The rows come from 5 hidden closed curves, with some noise, and rows from the same curve form a group. Each curve winds through 4 dimensions. The rows are also pushed far along 2 directions, which tell nothing about the answers.
In the rows, zero is written as 128.
Some rows, each with its group after it:
[ 84 122 145 115 105 146  89 125 112 162 126 100 133 133 109]
(3)
[164  95 160 124 135  82 180 157 159 100 137 143 160 148 126]
(4)
[204  93 142 146 134  67 233 133 167  51 143 187 143 145 164]
(2)
[ 73  98 155 111  59  91  87 124 127 114 143 103 113 215 187]
(2)
[100 164 117 103 123 153  70 161 133 145 103  98 116 115 123]
(2)
[ 93 140 137 119 108 133  62 130 139 147 119 117 108 125 139]
(2)
[150 103 131 110  91  77 182 159 150  58 142 134 132 196 181]
(0)
[167  81 176 131 133  83 193 132 178  95 160 121 160 148 144]
(3)
[145  93 132 126  91  66 158 117 153  73 159 159 111 197 206]
(0)
[158 135 123 139 142 118 172 134 125  97 119 128 141 137 150]
(4)
[159  82 165 132 110  93 208 124 147 100 147 139 152 147 135]
(3)
[114 115 146 112 108 120 134 145 131 126 132 106 141 157 132]
(3)
[161  86 168 131 137 110 185 128 163 127 151 140 157 101  94]
(3)
[ 64 164 105 109 105 183  54 115 106 163 127  89 102 122 128]
(4)
[ 74 170 102 102 110 171  55 140  99 167 111  72 108 131 121]
(1)
[102 166  80 100 132 166  73 152 106 160 116 121 106 114 100]
(0)
[ 61 140 129 132  92 131  58 114  85 133 112 135 109 171 155]
(1)
[ 99 115 152 137 108 119 109 109 114 132 130  91 128 167 158]
(4)
[ 78 159 113  95  97 141  41 164 127 142 105 120 100 139 136]
(2)
[113 125 143 148 112 109 120 103 114 110 127  98 127 177 181]
(3)
[169 134 120 148 170 143 159 110 150 130 132 178 133  51  90]
(4)
[164  80 180 160 135  81 208 106 153  85 154 149 166 154 154]
(1)
[ 86 176  90 134 141 190  55 106  75 177  95  94 102  93  94]
(0)
[191 117 124 131 159 113 210 145 149  96 134 158 153 104 106]
(2)
[162 145 107 139 148 131 154 131 134 109 118 160 123  96 128]
(1)
[137 117 145 137 147 115 116 132 138 141 118 166 135  98  91]
(4)
[102 115 151 137 120 131 107 109 123 145 135 115 136 131 125]
(1)
[ 98  92 161 127  94  95 108 114 138 121 142 129 124 171 159]
(4)
[ 68 122 133 106  81 126  58 129 122 144 132 117 104 161 149]
(1)
[ 53 182  95 139 123 172   5 104  70 168  85 115  90 122 130]
(3)
[171 154 101 146 176 158 157 128 126 127 107 150 132  53  74]
(0)
[ 93 128 141 124 107 134 109 120 111 134 130  72 130 168 157]
(4)
[152 139 100 123 153 137 148 131 132 140 143 118 123 127 136]
(0)
[195  72 165 131 131  62 223 146 193  67 158 190 155 131 138]
(3)
[154 120 144 134 160 127 173 155 144 117 131 162 166 100  79]
(1)
[120 131 105 105 105 114 121 152 127 110 135 125 115 172 157]
(0)
[146 105 140 104  97  95 165 156 169  94 148 113 132 166 167]
(1)
[166 131 124 138 148 114 148 133 160 106 120 186 124  84 121]
(2)
[202 108 126 152 161  99 210 110 160  90 151 164 135 111 147]
(0)
[208 105 133 137 157  97 235 146 162  76 142 167 160 113 119]
(2)

New rows, each followed by its group:
[140 154  99 101 154 170 108 161 150 166 122 127 122  49  65]
(1)
[106 158 113 141 154 147  58 122 122 142 107 131 112 109 124]
(3)
[127 164 103 133 160 194 117 110 126 162 127 117 124  53  85]
(4)
[171 136 119 114 149 122 172 168 153 108 125 146 144 106 105]
(2)
[ 84 130 132 145  85  95  80 106 103  92 118 125  98 208 218]
(3)
[151  84 168 132 130  83 152 133 180 100 154 155 140 135 139]
(3)
[158 122 141 152 157 132 169 105 141 125 141 126 140  96 122]
(4)
[102 151 119 121 138 132  62 149 133 131 114 120 119 133 128]
(3)
[104 182  94 139 154 164  54 127  96 149  88 134 106  97 116]
(3)
[165 115 151 159 161 118 172 110 147 114 134 129 147 105 126]
(3)
[ 90 137 130 135 100 120  66 112 125 129 114 125  98 145 170]
(2)
[163 127 123 133 159 141 174 136 129 133 128 126 151  92  85]
(2)
[126 128 142 133 149 117 103 143 115 150 105 149 140 115  89]
(4)
[121 136 125 124 148 170 106 123 145 167 138 138 128  57  70]
(4)
[146 159  84 130 164 157 114 125 121 155 128 151 109  80 101]
(0)
[135  90 169 146 108  75 171 117 136  72 143 167 148 189 175]
(1)
[140 123 143 141 130 113 127 116 157 118 128 152 119 104 143]
(2)
[ 75 171  96 116 110 190  73 118  98 154 120  76 106 128 137]
(4)
[155 107 146 140 140 117 157 109 160 124 145 143 133 100 122]
(1)
[150  91 151 138 124 103 157 109 157 108 148 145 135 119 127]
(0)
[ 95 168  90 132 148 186  61  98  89 189 118 100 101  92 103]
(0)
[161 117 144 151 170 129 167 125 144 122 130 187 156  76  80]
(1)
[174 126 134 160 173 120 156 113 153 115 125 176 136  76 111]
(3)
[192 110 150 145 166  93 203 144 174  83 143 130 164 126 138]
(3)
[ 75 164 114 136 115 150  64 116  78 142  98  77 112 166 157]
(3)
[124 121 132 133 110 107 129 123 132 103 132 166 120 145 156]
(1)
[168 163 109 134 190 187 163 132 138 153 124 118 150  35  59]
(4)
[177 144 125 148 191 126 139 142 165 112 123 163 142  70  98]
(3)
[ 66 100 152 121  52 108  99 101  92 127 128 101 115 207 179]
(3)
[ 83 150 113 138 109 146  63 106  85 145 102 139  99 131 136]
(3)
[169 104 137 118 142 114 191 145 162 113 155 105 154 134 127]
(0)
[ 94  86 170 116  81  84 129 134 143  99 151 129 141 204 169]
(1)
[102 124 129 110  91 112 117 151 121 110 121 130 123 172 151]
(3)
[ 69 139 135 112  86 137  84 133 101 136 124  69 123 192 161]
(1)
[174 100 130 115 144 104 176 147 178 114 162 163 140 107 111]
(0)
[154 132 144 145 182 147 133 123 152 152 130 124 149  64  73]
(3)
[134 118 135 118 114 124 157 146 123 120 127 129 139 136 117]
(3)
[137 120 147 140 157 112 114 138 124 148 108 156 143 103  83]
(4)
[112 150 107 107 123 159  88 138 135 157 123 102 105  98 110]
(1)
[ 99 151 111 137 119 149  80 103 102 141 111 122 101 125 144]
(1)
[108 113 128 106  65  84 115 140 143  87 140 130 101 202 203]
(1)
[141 135 126 106 145 149 137 162 148 146 133 113 141  91  84]
(1)
[180 118 129 149 173 135 188 115 136 128 133 149 150  79  85]
(2)
[ 82 156 121 118 127 165  40 132 127 175 106 113 105  87 101]
(2)
[ 95 143 129 145 111 111  87 112  80 125  96 114 116 185 173]
(4)
[158  76 163 139 114  85 184 118 167  80 151 138 142 138 138]
(0)
[ 80 140 122 137  91 137  88  91 101 123 130  99 104 171 189]
(4)
[104 134 130 137 101 119 107 113 111 112 116  97 111 176 188]
(2)
[ 77 164 104 104 116 177  68 144  81 172  97 106 120 111  83]
(3)
[166  75 175 128 136  93 190 137 185 104 163 170 163 118 109]
(1)
[ 99 107 146 131  89 108 112 106 119 122 130 146 112 156 150]
(3)
[155 134 136 125 163 136 145 156 154 130 128 118 154  96  89]
(3)
[ 79 153 113 129 122 177  62 113  85 166 101  84 113 105  93]
(0)
[137 141 135 157 178 160 137 112 110 153 112 161 153  67  63]
(1)
[162  97 152 144 125 107 202 106 131 109 134 145 148 124 127]
(3)
[160 154 102 133 172 160 130 138 142 145 117 180 124  38  66]
(1)
[ 71 120 153 129  80 100  78 112 111 111 128  69 117 226 210]
(3)
[ 81 122 124 113  78 106  75 131 116 115 120 139 100 180 168]
(2)
[145 145 115 150 145 125 140 121 108 113 107 145 127 127 141]
(4)
[117 168 113 142 163 172  94 119 100 161 100 102 127  88  95]
(3)
[123 124 128 106 131 145 126 146 138 149 139  95 138 117  96]
(0)
[117 147 127 131 130 122 106 142 121 112 117  96 129 170 162]
(3)
[ 74 152 111 138 102 144  51 106  83 141 100 136  95 140 146]
(3)
[152 123 127 109 154 150 144 163 156 142 133 129 150  63  45]
(0)
[132  93 141 137  88  76 156 112 128  79 142 155 122 192 185]
(2)
[ 97 176  73 114 145 180  63 124  90 186 121  95 102 117 117]
(0)
